The rows are grouped in 4 different ways at once. Each group adds its own fixed numbers to the row, and there is some noise. The rows also spread widely along 15 directions, which tell nothing about the answers.
In the rows, zero is written as 128.
Known rows, each followed by its group in each grouping:
[114 119 116 129 138 161 141 119 130 130 131 140 144 154 119 132 131 144
 140 129  80 154 110] -> J_33 Malo J_195 tuzo
[137 169 105 153 128 145 158 134 137 151  85 155 164 114 112 137 126 130
  86 116  84 162  82] -> J_33 deza J_655 gov
[213  95  90 102  73  95 143 121 120 128 124 139 126 185 177 177 143  90
  86 159 113 112 132] -> J_16 Dinob J_655 nep
[118 112 146 116 114 138 140 130 137 143 112 141 136 146 147 120 131 114
 119 129 116 147 125] -> J_16 deza J_53 Lefa
[ 75 145 137 173  71  79 148 118 132 120  70  99 177 118 144 141 122 131
 164 144 138 115 109] -> J_891 Dinob J_53 legom
[160 100 148 127 111 116  82 153  54 153 115  93  94 103 135  92 171 140
 104 114  84  86 166] -> J_891 Malo J_195 tuzo
[124 140 158  97 112 121 120 154 132  74 146  96 115 127 162 124 134 103
 149 110 166  97 108] -> J_262 riki J_195 kopid
[138  86 105  78  94 158 138  89 136 216  96 118  80 219 127 114  95 114
 115 119 131 173 106] -> J_804 riki J_655 nep
[100 135 101 158 164  79 138 144 153 122 126 159 131 141 162 158 165  83
 162 103 108 162 144] -> J_804 Dinob J_53 Lefa
[144  68 167  95  53 126 146 138 155 157 172 140  86 195 134 172 101 121
  92 149 135 151  86] -> J_262 riki J_195 legom
[180 138  59 154 125  82 108 134 167 172 101 145 136  80 141 160 166 104
  89 110 118 133 141] -> J_804 riki J_53 gov
[148 109  91 139 141 160 110 126 146 151 158 117 117 134  98 127 134 145
 117  98 109 143  92] -> J_804 deza J_655 kopid
[115 125 153 122 107 117 133 114 124 196  44 146 124 130 157 114 155  59
  99 102 131 185 135] -> J_33 Dinob J_53 tuzo
[162 126  75 111 138 168 157 128 150 121 138 143 121 124 101 125 101 172
 135 111 127 139  95] -> J_262 Malo J_53 nep
[ 95 120 137 150 132 125 110 116 145 126 126 104 161 140 146  90 143  60
 118 134 126 143 142] -> J_262 riki J_53 kopid
[106  98 186 113 143 171 121 124 119  82 165 147 131 157 137 148 146  94
  93 189 101 132 129] -> J_33 riki J_53 nep
[114 101 154 110 133 154 123 127 106 133 123 128 146 146 156 149 163 121
 126 134 126 143 110] -> J_891 riki J_195 legom
[152 120 132 119 128 112 103 127  79 164 105 123 127 127 158 133 144 136
  99 115 118 118 129] -> J_16 Malo J_195 nep
[132 135 127 127  97 120 131 134 131 162 103  98  95 158 108 120 125  75
 144  73 127 143  64] -> J_33 deza J_53 nep
[106 169 121 134  94 109 114 113 162 113 123 101 132 145 133 157  88 116
 132 153 140 106  87] -> J_33 riki J_53 legom
[ 89  92 152 178 115 108 148 106 143 139 118 141 138 136 102 151 148 103
 163 138 104 164 113] -> J_262 deza J_655 legom
[125 104 106 130 123 133 180 140 156 142 119 151 127 117 114 125 101 186
 144  92 167 159 111] -> J_804 Dinob J_655 nep
[130 147 128  98  67 148  97 140 152 123  91  77 150 113 158 144 160 112
 134 115 114 108  79] -> J_891 deza J_195 gov
[127 140 129 120 165 145  87 103 111 146 135 122 112 150 136 138 132  92
 100 144 114 131 122] -> J_804 deza J_53 Lefa
[112 156 126 114  96 141 106 118 108  79  95 100 139 130 148 127 132 138
 139 173  89  82 134] -> J_33 Dinob J_53 nep
[150  98 149 113 149 158 114 143  91 172 154 138 101 124 124 119 118 174
  55 120 141 142 113] -> J_804 riki J_53 tuzo
[133 123 125 118 162 150 200 133 155 116 144 200  96 140  93 148 121 112
 143 117 125 174 121] -> J_804 Malo J_195 legom
[118 119 127 137 134 152  81 111 135 123 162 114 152 123 140 135 113 147
  91 150 137 123 111] -> J_262 Dinob J_53 kopid
[114 183  87  86 171 145 123  61 141 112  92 138 133 159 168 177  96 124
 169 165 145 125 114] -> J_891 Malo J_655 Lefa
[136  77 101 143 143 115 132 105 149 136 132 129 134 103 117 124 135 138
 159 129 154 123 160] -> J_804 Malo J_53 Lefa
[154 129 109 135 145 142 108  87  88 152  81  93  89 120  66 122 151  86
 163  84 105 112  88] -> J_16 Malo J_195 Lefa
[168 146  63 140 188 124 112 168 126 130 203 137  92 145 110  67  96 145
 119  76 107 102 161] -> J_16 deza J_195 nep
[112 121 171 156 143 130 183 128  88 160  93 183 106  88  74 113  95 197
 104 125 120 151 129] -> J_16 Malo J_655 legom
[123 132 102 169 171 116 122 107  93  90 133 137 138 109 117 154 162 158
 184 150  83  93 138] -> J_891 deza J_53 tuzo
[126 119 138 140 104 115 164 130 129 150 112 129 157 142 143 105 102 124
  99 127 143 156 119] -> J_262 Malo J_53 tuzo
[126  93 142 111  92 138 142 128 123 121 120 118 131 149 138 140 137 129
 142 135 119 132 105] -> J_33 Malo J_53 legom
[176  99 150  83  67 120 141 139  82 147 114 134  75 183 150 168 136 119
 101 137 109 117  99] -> J_891 Dinob J_195 nep
[155 122 109  94 155 170  55  74 118 115 150 106 149 157 174 170 144  85
  83 178 135 109 130] -> J_891 Dinob J_655 nep

New rows, each followed by its group in each grouping:
[117 147 124 135 139 147 105 110 110 108 123 105 139 127 121 125 129 127
 135 121 117 109 108] -> J_16 Dinob J_195 tuzo
[124 135 117 113 158 161 137 122 163 168 132 162 122 137 133 104  99 101
  92  85 169 193 105] -> J_262 Dinob J_53 kopid
[164 131 105 163 126  69  96 136 126  98 164 119 112  80 126 174 131 138
 133 130 164  67 130] -> J_891 Dinob J_53 legom
[174 137  97 117 115 123 131 129 105 158 112 133  93 116 118 131 102 176
 106 125 124 108 126] -> J_891 Malo J_655 legom
[135 160  83 147 105 123 131 130 130 149  62  98 176 123 149  95 144  84
 110 106 118 136 119] -> J_891 Dinob J_53 nep
[128 119 119 124 121 152  69 132 172 140 167 103 137 115 141 144 135 111
  98 103 151 132  93] -> J_891 Dinob J_195 kopid
[114 119 151 116 111 159 135 138 120 140 100 111 126 143 129 103 140 103
 100 124  97 155 119] -> J_804 Malo J_655 nep
[171 122 136 106  91 108 179 147 167 149 132 191  79 153 134 137  97  69
  65 141 145 156 145] -> J_891 Dinob J_53 nep
[103 158 132 129 147 121 127 119  91 144  79 129 118 137 138 143 145 113
 152 107 103 147  97] -> J_33 Malo J_53 legom
[125 126 129 133 128 121 123 113 118 113 115 136 134 118 139 131 143 117
 128 158 123 109 170] -> J_804 Dinob J_195 legom
[144 121 124 110 153 149  90 124  94 125 152 129 103 134 135 133 128 155
 105 149 114 101 135] -> J_33 riki J_53 legom
[129  70 120 135  80 123 123 103 160 152 137 119 135 157 120 128 129 122
 148 142 112 124 135] -> J_16 deza J_195 nep
[110 133 157 169 142 118 134 127 113  99 157 117 142 120  91 124 112 122
 110 151 115 104 124] -> J_804 Malo J_195 gov
[137 115 144  98 118 130 132 109 109 168  98 134  92 152 136 124 113 109
  94 139 150 139 129] -> J_804 riki J_53 nep
[162 107 141 137 101 114 131 166 114  78 150 135  66 117  97 106 178  88
 114 159  44  80 189] -> J_804 riki J_195 kopid
[111  87 136 159  68  99 134 122  96 153  98  97 142 155 129 128 141 128
 140 138 105 123 116] -> J_891 Dinob J_53 legom
[108 109 126 178 121 112 150  67  84 140  68 133 143 159  95 112 134  91
 146 179  81 129 166] -> J_33 Dinob J_655 legom
[109 162 141 161 125  97 148  82  99 149  35 137 133 102 106 134 134  85
 133 156 120 121 132] -> J_891 riki J_53 gov
[125 134 136 151 128 141 120 134 117 129 159 131 131 124 100 107  97 171
  96 138 102 105 117] -> J_16 deza J_195 kopid
[153 143 112 130 176  91 104 122 123 141 137 157 104 121 148 198 143 112
 133 107 153 126 102] -> J_33 riki J_195 Lefa
[ 82  68 166 110 158 163 106 121 114 109 166  73 139 160 143  94 137 118
 173  91 177 138 101] -> J_262 riki J_655 gov
[112 139 114 118 126 112  80 125 152 154 136 118 140 133 172 139 115 130
 116 106 145 127 124] -> J_16 Dinob J_195 gov
[142 144 131 134 159 127 140 111  88 155  98 171 109 154 134 150 155  69
  98 130  94 159 131] -> J_891 Dinob J_195 tuzo
[119 142 110 111 148 173 139 115 120  87 134 112 153 163 145 131 120 136
 128 141 123 133 103] -> J_804 Dinob J_655 tuzo
[164 144 135 126 130 137 110 110  79 138 103 147  97 115 121 187 152 122
  82 151  97 120  94] -> J_891 Dinob J_53 tuzo
[159 108 136 139 126 101 123 123  59 156 112 102 135 149 135 114 140 107
 103 114 139 106 121] -> J_16 riki J_195 legom
[138 132  80 138 136 158  87 159 183  78 192  63 118 126  98 149 146 105
 157  82 114 108  55] -> J_891 riki J_655 Lefa
[163 104  93 109 109 178 125  93 125 113 111  99 130 151 106 151 160  89
 151 120 115 135  67] -> J_262 Dinob J_53 legom
[ 97  70 109 172 154 139 105 133 182 118 181 120 227 108 159 134 174 130
 129 131 128 154 139] -> J_804 deza J_53 gov
[136 183  76 132 132 105  84 121 131 107 161 104 120 144 148 131  72 156
 102 164 131  72 146] -> J_804 Dinob J_53 legom
[124 125 122 185 149 119 105 125 106 106 154 117 165 102 105 165 144 142
 112 129 115 113  87] -> J_16 Dinob J_53 legom
[120 103 166 119 101 104  76 163 149 108 161  68  81 110 144 151 163  77
 159  45 181 125  63] -> J_262 Dinob J_655 kopid
[135 109 156  57  96 141 214 176 157 100 108 175 129 145 196 130 131 132
 153  84 191 170 114] -> J_33 Dinob J_195 tuzo
[137 160  96 143 114  95 139 137 110 110  99 125 132 133 145 170 148 147
 153 141  79 104 104] -> J_804 deza J_53 Lefa
[116 182 122 126 179 141 146 134 100  89 112 135 115 120 125 125 121 123
 136 108 135 125 112] -> J_804 Dinob J_655 nep
[153  97 134  91  61 135 158  96 119 107  92 118 115 177 132 144 142  89
 149 187  98  95 135] -> J_891 riki J_195 gov
[135 133 114 116 135 157 114 112 110 153  82 117 116 107 116 101 131 153
 139 106 124 124 122] -> J_33 deza J_655 nep
[111 116  83  91 139 163 123 102 179 104 136 102 160 182 166 124 125  98
 178 123 144 142 113] -> J_33 riki J_655 gov
[ 98 136 160 140 138  93 128 130 145  76 163 149 114 152 149 172 123  94
 136 172 119 117 139] -> J_33 riki J_655 nep
[140 111 121 112 117 124 137 145 156 151 120 127 131 134 158 129 132 108
 113  94 163 161 107] -> J_262 riki J_655 nep
[143  95 142 132 147 111 108 120 160 140 153 156 116  96 132 137 122 116
 105 140 174 119 168] -> J_33 riki J_195 Lefa
[149  79 144 122 114 135 151  74 134  85 133 166  97 130 107 159 138 103
 146 202 118 115 178] -> J_262 Dinob J_655 tuzo
[159  98  90 123 135 166 174 119 149 107 159 163 133 126 102 110  96 174
 112 154 138 128 152] -> J_804 Dinob J_53 tuzo
[113 103 134 107 140 135  75 140 146 124 189 141  92 150 154 183 144 140
 140 115 110 132 113] -> J_16 Dinob J_195 legom
[123 113 116 134 125 135 158  78 121 152  89 136 140 158 113 116 110 108
 155 121 155 145 112] -> J_33 Dinob J_195 kopid
[136  98 172 140  90  89 138  96 121 132 127 113  44 155  65 150 104  64
 147 135 126 108 106] -> J_16 Malo J_655 Lefa
[153 128  64 125 141 140 111  99 120 150  81 112 139 143 140 150 182  90
 171 106  90 134 100] -> J_891 deza J_53 Lefa
[ 74 182 128 169 168 107 173 138 159  42 132 131 186 121 146 109 120  70
 161 126 162 131 130] -> J_804 Dinob J_53 kopid
[170 114 121 120 105 137 181 132 127  92 107 132 108 113  95 121 125 122
 141 140 122 104 128] -> J_891 Malo J_655 Lefa
[124 122 102 110 166 132 134 118 148 149 113 172 119 138 161 161 141 125
 146  95 148 175 120] -> J_33 Dinob J_655 nep
[134 109 149 137 142 138 114  68  79 131 129  92 139 140 101 101  81 140
  98 188 174  74 147] -> J_804 riki J_195 Lefa
[138 154 116 116 155 149 107 119  61 103 101 136 139 119 160 149 153 179
  98 170  71 101 145] -> J_804 Dinob J_655 gov
[156  94 109 153 117 110  89 124 122 126 126 108 150 108 146 179 191 105
 121 117 114 130 103] -> J_262 Dinob J_655 nep
[178 114  66 112  93 139 190  95 169 149  82 176 133 145 113 168 108 154
 130 155 121 150 109] -> J_33 riki J_655 nep
[137  62  98  93 172 212 120  88 127 157 136 156 152 166 135 133 168 134
 122 135  93 175 120] -> J_16 riki J_53 gov
[135 161 128 140 156 135 145 112 106 113 111 134 129 121 115 155 119 114
 120 115 153 133  81] -> J_891 Dinob J_655 tuzo
[139  94 102 105 149 168  96  83 187 143 174 165  61 131  86 150 107 115
 139 145 137 132 153] -> J_891 Dinob J_195 nep
[143 127 144 128 102 117 142 144 116  75 154 109 117 143 126 180 136 122
 152 125 132 105  51] -> J_262 deza J_53 nep
[165 169 105 143  93 105  87  92 133  98 118 103 117  72  92 187 102 166
 121 170 119  45  99] -> J_16 Malo J_195 nep
[112 174 111 157 118 123 133 144 131  98  97 145 153  81 129 115 144 168
 127 171  57  96 178] -> J_804 deza J_195 legom
[124  90 132 123 127 172  34  99 138 148 153  82 118  91 116 151 151 141
 101 124 141 116  94] -> J_804 Dinob J_53 kopid
[136 105 144  84 142 195 101 165 104 143 154 130 123 145 166  85 141 164
  58 134  87 143 154] -> J_804 deza J_655 nep
[104  74 148 163  97 105 179 134 156 106 166 114 146 170 107 117 101 112
 156 108 161 143 102] -> J_16 Dinob J_655 tuzo
[ 87 103 192  97  72  98  85 129 150 120 111 117 108 136 191 172 181  75
 153 140 101 128 134] -> J_16 Malo J_195 kopid
[ 84 125 185 127 109 123  70 105 123 164 109 101  98 111 130 123 111 123
  87 155 127 123 146] -> J_804 Malo J_655 nep
[165 175  61 150 142 105 150 147 157  87 124 124 107  90  97 125 138 108
 188  76 132 106 102] -> J_262 deza J_53 legom
[135 168 144 122 143 140 105 135  34 141 120  93  88 169 121 123 113 126
  92 108 105 111  69] -> J_891 Dinob J_53 tuzo
[130 160  75 140 101  74  99 109 155 140 103  99 126 135 149 164 129 109
 152 129 105 106 115] -> J_804 Malo J_53 gov
[102 145 108 126 134 130 104 129 205  99 149 100 192 114 173 119 111 108
 119 124 171 126 127] -> J_16 riki J_655 gov
[131 104 172 125  92  89 128 157 126 160 129 153  84 107 145 164 131 131
  99 110 163 139 115] -> J_891 Dinob J_53 legom
[146 121  89 107 137 109  83 111 143 165 136 142  78 142 152 188 146 119
 140 124 122 130 119] -> J_891 riki J_53 legom
[154 161 122 146 146  82 161  90 142  98 120 159 108 108 108 148  82  90
 128 162 174 105 148] -> J_262 Malo J_655 nep
[110 155 128 135 175 105 117 117 104  96 141 146 111 136 147 133 123 106
 146 131 136 110 154] -> J_16 Dinob J_53 legom
[122 101 173 135 146 125 110 106 104 129 139 158  96 127 118 146 151  93
 109 164  93 134 159] -> J_262 Malo J_195 nep
[164  76 112 103 205 174  84  77 126 202 130 188  60 101  95 142 158 117
 122 102 130 163 149] -> J_16 deza J_53 Lefa
[123 112 117 129 115 146  98  95 141 117 135  88 131 149 117 142 135  92
 141 143 125 121  92] -> J_262 riki J_53 nep
[172 144  82 128 157 107 183 137 108 169  77 177 199 157 205  92 132 105
  74 115 134 168 171] -> J_16 deza J_655 nep
[124 160 134 142 122 117 139 115 113 137 102 136 172 128 147 135  96 135
  76 160 126 127 117] -> J_16 Malo J_53 legom
[121 138 121 126 128 125 136 120 136 118 111 141 113 134 130 150 136 101
 148 115 128 148 101] -> J_262 Dinob J_53 nep
[123  97 132 138 161 145 136 151 110 172 134 165 152 121 150  83 134 152
  78  95 128 175 157] -> J_16 Dinob J_53 tuzo
[103 107 195 128  82 115 111  80  72 187  53  65 162 194 162 104 138   4
  81 142 141 152 101] -> J_33 Malo J_53 nep
[137 112 164 104  54 104  97 122 119  72 114  65 127 114 159 161 139 111
 146 147 167  59  98] -> J_16 Dinob J_53 nep
[116 108 119 102 140 158 158 111 133 115 107 138 140 159 143 124 149 111
 162 137 121 147 138] -> J_804 riki J_195 nep
[ 84 175 130 177 149  83 170 129  90 108 104 154 152 157 141 140 112 126
 133 155  99 134 132] -> J_804 Dinob J_53 legom
[117 129  90 166 147  72 137 128 157 168  92 130 143 117 135 122 158  65
 162  60 147 158 122] -> J_16 riki J_53 gov
[137 148 133 131 100  86 102 156 108 155 138 110  81 111 128 140  85 197
 102 102 142  92  91] -> J_16 riki J_53 tuzo
[124 128 137 150 123 108 148 134 159  86 133 137 137  78 118 132 116 124
 127 138 180 107 142] -> J_804 Dinob J_53 nep
[103 133 140 126 159 112 149 137  67 164 110 129 136 166 161 110  95 165
 135  88 171 143 106] -> J_891 Dinob J_195 Lefa
[139  98 137 148 141 131 133 165 115 128 148 135 135 111 116 130 166 129
 118  94 116 138 112] -> J_33 riki J_195 legom
[132 146 117 127 140 112  75  99 116 169 110 105 124 136 153  99 125  79
  93 134 128 116 166] -> J_804 Malo J_195 kopid
[102 141 161 117 100 141 142 124 156 145  84 141 129 117 129 136 127 106
 110 123 127 155 105] -> J_16 riki J_195 tuzo
[169 130  90 100 110 118 134 137  98 149 123 124  79 162 133 142 123 164
 155 106 108 106 111] -> J_804 deza J_195 legom
[166 130  98 162 114 120  94 107  89 159  90  97  77 110  54 137 174  94
 159  95  61  99  94] -> J_33 deza J_195 legom
[100 135  97 120 137  98 131  90 177 121 110 157 104 137 146 148 104 136
 190 155 142 124 171] -> J_33 riki J_655 nep
[132 109 151 135 166 136 166 164  85 156 105 176 161 157 178 129 190  95
  73 117  79 195 140] -> J_804 deza J_655 Lefa
[114  97 170 137 113 108 118 108 111 123 116 116 126 141 145 120 169  58
 148 150 117 115 167] -> J_891 deza J_195 tuzo
[123 138 121 128 110 116 160 126 124 119  97 129  94 154 101 136 127 113
 177 113 108 121  99] -> J_33 riki J_195 nep
[162 121 133  86 105 154 108 108 124 136 118 111 125 157 154 154 132  92
  78 149 135 124 100] -> J_16 riki J_655 legom
[163 137 133  58 114 165 114 163 116 118 127 121  77 152 154 132 158 101
 115  95 102 124  99] -> J_16 riki J_195 legom
[125 107 117 135 144 138  92 122 122 157 125 121 134 109 131 123 149 136
 126 111 116 138 129] -> J_33 Malo J_53 legom
[153 177 154 127  97 112 146 120  88  89 117  93 104 135  99 117  61 117
  92 158 145  65 102] -> J_16 Malo J_655 legom
[117 123 135 122  54 117 156 125 181  88 124 111 106 150 104 160 120  98
 197 131 123 108  84] -> J_33 deza J_195 legom
[115 154 119 115 142 150 125  95 136 130 105 116 120 140 121 159 111 122
 128 132 147 135  81] -> J_804 riki J_655 nep
[155  95 112  64 124 165 124  99 138 155  91 142  84 138 144 156 176 100
 160 107 117 157 126] -> J_804 Malo J_195 tuzo
